The rows of a group lie close to one hidden flat surface of 13 dimensions, which may be shifted away from zero. Surfaces can cross.
In the rows, 128 means zero.
Some rows, each with its group after it:
[102 119 160 152 128 121 102 144 150  95 177 164 125 136 184 120 145  71
 102  54 164] | k42
[119 126 135 137 140 131 119 106 155 128 130 131 137 145 145 139 120 104
 144  77 158] | k671
[158 103 107 105  94 121 168 151  61 129 128 125 165  76  97 116  72 114
 163 173 144] | k671
[ 92  82 109  95  94 100  95 118 128 125 127 149 178 133 126 118 146 113
  90 159 110] | k671
[105  96 124 106  94 102  76 142 142 150 140 160 159 132 165 140 141 106
  82 112 144] | k42
[186 185 204 113 132 142 156 124 180 112 139 140 144  88 104  72 147  77
 127  95 157] | k42
[105 138 136  95 174 154 127 119 104 182 144 145 136 203 148 158  92 133
 157  96 139] | k142
[162 145 118 120 184 184 121 119 129 155 103 118 115 132 100 119 145 120
 110 119 144] | k671
[182 105 155 102 156 165  76 144 146 154 127 144 173 161 105 123 114 104
 150 102 147] | k671
[125 144 138 208 140 125 119 148  52 131 123 136 119 120 150 124 125 158
 121 172  73] | k671
[108 112 118 189 116 124 159 160 123 101 176  87  88  86 169 141  75 122
 180 131 170] | k42
[163  86  99 124  69  81 151 127 133 107 117 130 147 105 127  89 125 176
 128 179 110] | k142
[ 69 121 132 131 107 116 103 166 150  66 197 123 121 184 124 138  81 158
 117 161 201] | k142
[145 126 104 135  97  94 130  76 123 136  57 123 117 133 127 146 160 148
 144 131 162] | k930
[130 190 181  68  82  89 153 116 186 136 139 194 125 128 156 109 158 117
  50  71 184] | k42
[122  71 149 136 120 127  76 149 168 105 159 149 123 155 129 115 147 123
  82 147  99] | k142
[125 126 192 114 135 139  64 120 166 157 107 180 177 169 117 116 170 125
 105 128  76] | k42
[122 149 129 131 145 124  76 105  86  86 102 132 164 191  78 126 150 114
 108 147 145] | k930
[160  91  80 160  91  68 109 138 106 113 105 144 160 120 178 107 158 168
 126 104  66] | k142
[143 184 134 114 179 135 158 102 103 119 146 116 113 187  92 117 108 143
  85 148 106] | k886
[ 84 108 157 104 103 118 101 113 103  99 100 167 187 169  82 117 152 134
 156 169  96] | k886
[185 155  83 118 112  89 115 128 104 182  89  96 179  87 131 166  95 123
 135 111 111] | k42
[198  57 149  78  55  94 125 136 185 136 110 161  84 142 137 138 157 152
 137 112 156] | k42
[123 142  70  95 144 121 213  70 102 106 111 111  76 129 105 116 144 133
  90 130 123] | k671
[ 86 128 147 139 113 112 107 130 153 157 155 135 138 129 160 163  98 115
 101 136 127] | k42
[113 120 163 117  91  96 158  66 163 164 103 159 112 135 161 128 152 124
 117 130 149] | k930
[101 152 165 173  72 119 112 165 161 171 114 123 117  48 157 177 105 151
 145 155 142] | k886
[139 148 214 136 120 105 175  97 194 108 182 143 122 118 121 114  91  71
  91 117 114] | k42
[158 102 150 161 135 142 172 112 142 115 142 132  74 103 152 107 133  98
 141 101 155] | k142
[114  68 145  85  77 100 153 119 178 123 181 162 114 139 146 116  96 111
  82 150 186] | k42
[121 152 148 145 115  98 112 127 157  90 151 123 111 160 130 133 130 136
  98 130 140] | k930
[174 107 155 113 106  88 183  93 162 175 151 130 126 117 143 123  86 121
 103 153  79] | k142
[102 118 105 179  94  97 132 126 100  35 110 197 161 146 117 114 107 169
 101  96 137] | k930
[158 149 114 145 157 126 137 117  96 112 119 135 166 125 105 101 118 124
 103 121  78] | k671
[131 123 158 137 121 136 216  98 131 135 132 156  90 101 139 122  99 129
 146 120 132] | k930
[135  90 108  52  88 111 155  90 126 151  99 152 170 119  96 124 117 101
 121 146 158] | k930
[130  95 217 132 145 154 109 144 134  99 155 177  89 194 109 151 137 103
 152  92  91] | k886
[151  92  70 113 126 106 126 157 100 114 167 100 108 130 157 169  90  95
 134  66 145] | k142
[156  71 106 100 159 154  67 159  89 143 123 146 147 189 105 148 134 139
 127 122  60] | k671
[122 108 136 138 156 145 148 100  57  94 131 176 147 152 118  69 147  88
 107 134 131] | k671
[139 141 184 124 100  93 141 105 159 119 121 137 138 121 121 135 139  95
 145 109  96] | k142
[ 95 136 131 137  97 124 135 170 127 111 136 151  73 111 122 195  95 161
 100 117 126] | k886
[137 110 178 106  92 112 105 137 117 157 143 149 148 108 145 122 141  65
 124 144 160] | k42
[ 80 201 184 178 139 106 126  96 123 141 145 166 144 121 164 140 119  79
  40 110 128] | k42
[120 188 136 170 159 106 157 121 104  90 167  70 117 145 125 140  89 117
 152 130 107] | k886
[124 103 129 100 145 163 122 126 132 100 133 199 112 188 107  84 151 160
  59 130 154] | k886
[146 126 183 125 174 174 103 116 187 154 147 111 180 123  94 110 103  71
 144 130 118] | k42
[ 91 132  86 174 161 118  57 152 133  97 170  80 144 142 154 106 158 124
  71 158  94] | k886
[152  98 139 127  93 143 133 165 169  58 123 132 101  85  83 130 135 128
 164 110 145] | k930
[113 102 127 135  78  80 173 114  94  76 114 125 145  83 114 119 144  97
 182 127  65] | k142
[133 100 112  94 116 119 166 111 127 115 139 141 140 156 112 119  87 145
 143 132 150] | k671
[166  84 151 161  90  94 182 102 139 129 161 119  90  61 146 113 102  63
  80 166 138] | k142
[ 94 141 144 137  99 109  88 160 146 104 150  98 115  79 117 184 127  64
  96 126 128] | k930
[168 150 146 115 108 109 183 108  95 104 126 136  79 141 121  76 156 145
 124 168 186] | k671
[172 161 153 129 118 110 156 128 131 110 114 136 145  94 121 102 148 117
 147  89  87] | k42
[119 137 150 156  96 120 128 162 133 126 121 138 120  70 134 184 100 111
 149  84 106] | k886
[ 91 111 146 113 138 124  88 117  96 140 137  82 167 151 107 144 136  72
 187 181 101] | k886
[110 112  88 109 165 147 134 101 109 157 124 140 160 182 130 147  77 147
 138 102 135] | k671
[155 198 134 145 148 107 113 154 109 122 142  73 117 140 117 154 113 147
 137 135  92] | k930
[178 138 103  72 127 120 146 126  70 155  92 149 128 141  89 144 132 147
  99 131  80] | k886
[101 121 159 134 113 136 165 136 129 120 123 116  98 120 106 139 121 167
 203 172  91] | k142
[123 174  89 143 141 145 128 128 101 111  73 171 196  88 115 113 127 142
 119  64 130] | k930
[154  98 126  85 128 140 147 107  90 144  99 129 135 122 102 122 150  86
 172 125 126] | k930
[206  80 135  96 123 123  50 149 125 153 126 145 189 145 128  92 157  90
 109 123 134] | k671
[132 100 119 142 108 149 149  99 131 119  80 141 143  71 109  63 172 129
 134 175 160] | k142
[144  94 120 125 128 134  98 132 133  80 114 133 158 124 104  80 183 110
 132 120 102] | k886
[173  95 166 170 101 111 183 105 136  88 143 139  68 102 145  93 136  95
 140 124 170] | k142
[125 149 108 109 120 127 131 142  90 110  95 106  97 128  78 166 145 153
 139 151  98] | k886
[160  91  73  73 131 167 125 142  90 156  84  96 148  95  51 123 128 140
 143 201 109] | k142
[170  74  66 144 151 122 132 150 126  56 152 132 116 162 127 112 115 161
 119  70  75] | k671
[137 129 171 139 145 165 158 129 126 149 139 121  42  95 115 144 147  94
  91 157 114] | k886
[126 106 114 136 146 132  79 104 117 143 106 107  90 187 159 128 194 131
 143 132 173] | k930
[164  76  81 112 136 150 141  86 132  75  78 142 140 131  64  86 151 129
 119 128 145] | k930
[142  86  55 128 114 139 169 137 162 119 127 131 108 102 126 114  82 201
  96 144 143] | k930
[124 172 190 104 137 167 116 132 157 157 103 121 130 136  74 181 105 130
 193 128 147] | k886

New rows. What belongs after each?
[133 119 146 118  91 122 105 116 158 184  88 143 109  97 124 162 147 128
  82 161 144] | k42
[132 135 119 141 151 163 103 142 101 126 120 146 152 136 128 108 125 132
 136 119 172] | k671
[162 151 180 146 101  95  92 132 123 162 117 129 126 155 122 152 120 157
 110 191 120] | k142
[118  95 156 109 144 150 142 118 188  97 159 146 132 148  98  96 127 120
 116 127  87] | k142
[ 97  81  71  81 123 119 124 125  70 156 140 142 160 111 162 138 132  54
 103  95 150] | k930
[ 89 101 160 112  77  80 164 103 136 153 162 147 140 141 160 133  84 124
 134 173 143] | k142
[178 113 149  99  76  87 171 108 146 132 113 106 114  70 111 148 125  78
 157 118 120] | k142
[140 129 103 123 152 168 140 143 159  70 129 135 116 142  76  82 130 184
  98 143 139] | k671
[127 103 155 125 128 103 152 114 101  69 175 129 133 127  96 135 107  30
 105 109  75] | k142
[143 130 113 109 142 136 192 122 124 129 134 103 124 111  97 128  88 151
 165 139  56] | k142
[184  97 140  97 126 149 103 161 189 148 142  92  90 120  82 153 114 144
 111 170 102] | k142
[224 123 170 145 157 129 120  87 144 108 127 155 171 161 107  76 119  77
 109  90 155] | k42
[108 119 123 161 117 123 181 152 151  66 183 104  90 124 113 105  71 191
 136 188 123] | k142
[144  60 117 111 125 134 110  90 106 168 106 152 172 144 107 113 111 107
  97 184 139] | k42
[ 98 128  75 152 117 105  87 149 156  71 145  85 154 115 118  96 151 156
  87 173 105] | k886
[131 121  90 106 131 146 130 118 188  79 130  88 148 112  89  64 146 139
 129 161 189] | k886
[110  92 147 136  86 141 128 159 175  87 129 171 108  96 133 126 138 143
 143  99 156] | k930
[109  93 209 118  94 114 168 115 145 136 146 182  60 178 168 157 137 135
 178  99 122] | k42
[133  66  95  78  80  71 147 120 150 152 174  86  75 120 183 156 135  82
 111 129 153] | k930
[ 98 154 139 123  94  92 157 137 124 133 138  85 128  84 118 183  86 118
 172 148  88] | k142
[121 116 147 140 103  96 110 118 120  75 133 159 148 140 137  81 179 103
  98 130 129] | k671
[135 102 120  86  74 102 166 132 180 127 154  84  93  62 133 174  96  62
 155 102 199] | k142
[111 150  94 114 120 120 204 103 100  89 121 130 141  97  81  88 104 152
  97 176 124] | k671
[147  83  91 136 108 135 127 104  96 157  90 133 109  85 135 141 131  93
  95 147 186] | k42
[120 166 136 142 151 159  85 143 120 124 123 112 115 139 118 154 132 109
 134 114 203] | k142
[141  49 101  53 110 142 150 126 145 113 131 165 159 136 111  68 145 128
 146 120 141] | k42
[171 120 137  89 113 111 159 114 179 168 122 120  99 132 146 185  97 126
 176  54 133] | k42
[102 128 136  86 154 156 102 139 110 178 161 123 131 161 148 131 131 101
 120 143 162] | k930
[109 137 129 130 121 120 170 107  73  89 121 147 119 118  98  86 157 125
  90 180 100] | k671
[149 111  85 141  85  78 129 148 156 125 133  87 135  57 143 147 111 130
 111 128  74] | k142
[123  49 156 133  82  93 111 131 134 118 175 156 147 168 139 105  93 135
 110 202 140] | k42
[177 169 195 145 140 145 107 134 178 181 121 109 123 126 128 105 146 155
 134 174 123] | k886
[110 134 129 172 151 147 128 120 127 110 109 163  91 142 171 145 160 129
 144  35 134] | k42
[150  96 146  88  95 122 137 133 203 113 155 133 137  83 111 100 131  89
  96 126 138] | k42
[195 131 103 136 100  64  61 163 119  84 121 121 172 134 145 114 171 125
 117  73  86] | k671
[135 138 156  79 151 159 131 114 130 162 123 151 129 158  85 134 115 124
  94 151 128] | k886
[107 121  79  65 123 134 129 121  79 172 108  85 167 102  97 174  98  78
 169 150 155] | k886
[176 115  83 104 142 172 151 147 125 109 103 114 118 124  84 107 112 172
 173 125 179] | k930
[156  66 110 119 140 139 109 144 123 131 130 131 120 133 126 129 147 120
 128 110  53] | k142
[186  86  96  92 112 107  89 154 115 139 117 141 136 197 133 133 129 186
 140 123 132] | k142
[ 77 176 148 151 150 139 122 119 137 115 157 127 150 137 126 126  96 111
  95 139 172] | k142
[129 157 160 111  69  62 166 121 115  92 145 156 130 164 137 143  88 145
 151 111 183] | k930
[123 138  70 147 134 127 157 126  95  87 128 110  89 108 131  88 152 151
  84 154 159] | k886
[153 140 147 136 125  97 175 101  91 125 129 123 148 122 120 150  82  91
 170  97  88] | k671
[177  91 134 127 133 140  88 120  87 145  92 147 173 105 114 101 165  65
 129 127 130] | k42
[138  66 139 129 158 187  68 176 152 122 134 117  81 137 108 157 169 107
 144 105  78] | k142
[147  91  93 133 118 100  89 134 111 134 134 137 164 140 166 141 114  99
 118  85 144] | k42
[134 141 155 160 128 103  97 130 172 106 147 150 146 148 152 129 128 125
  91  79 104] | k42
[124 178 120 170 148 130 128 148 142 142 168  74  97 123 166 144  89 143
 134 137 183] | k886
[157 140 150  73  51  83 136 140 122 179  91 146 122  69 137 155 167 117
 121 134 116] | k42
[123 103  86  69 148 132 121 117  87 100 137  95 143 175  83 125 131 103
 142 146 122] | k886
[121 124 153 100 116 128 183  88 152 152 118 151 136 144 139 102 117 149
 177 125 154] | k142
[187 139 183 111 138 112 102 103 110 190 115 146 165 173 121 111 137 118
 107 169  99] | k671
[196 144 200 159  72  81 121 122 185 121 130 143  97 117 123 123 126 132
  70 164 155] | k42
[178  52 134 150 113 109  53 129 184 144 125 126 130 148 137 172 120 105
 104 107 113] | k42
[ 86 123 111 153 102 170 116 181 118 100 109 152 109  61 124 170 108 122
 155  89 218] | k930
[166  84 171 131 100  99 144 123 146 141 162 114  99  94 116 150 106  73
  91 167  60] | k142
[146 111 144  92 101 109 166 133 135 101 174 106  70 142 130 138 107  95
 158 121 207] | k930
[100  73  74 165 162 160 102 116 112 116 113 143 145 132 143 120 132 114
 113 104 130] | k42
[151 166 116 147 164 121  99 138 102  96 127  71 117 165 109 118 164 140
 153 139  86] | k886
[147  85 123  93 115 109  93 108 113 174 121 154 175 146 133 122 134  97
  77 152 117] | k142
[156 141 148 107  70  64  68 155 128 103 116 133 172 145 122 121 166 139
 127 139 108] | k671
[174  88 153  92 100 133 136 142 157 108 121 102  93 106  62 142 138 115
 158 163 103] | k142
[ 96 106 115 190 164 174 148 120 141 108 142 137 112  98 133  98 111 134
  98 144 129] | k671
[216  96 144 168 121 113 103 146 146  65 110 135 100 123 103  97 183 136
 119 108  58] | k142
[166 104  94 125 117 110 141 106 136  68 114 116  96 150 118 108 153 127
 144  97 182] | k930
[169 194 173 150 143 128 102 141 180 156 116 111 144 146 134 153 109 165
 173  90 120] | k42
[ 83 102  73 139 164 133 114 108  93 108 127 154 107 207 161 128 150 169
  99 102 125] | k671
[214  79  99 109 144 151 111 154 113 182 125 101  91 133 147 148 122 120
 158 108 166] | k671
[156 125 146 137 119  99 140 140  49 123 124 126  79 169 132 164 136 140
 173 128  81] | k671
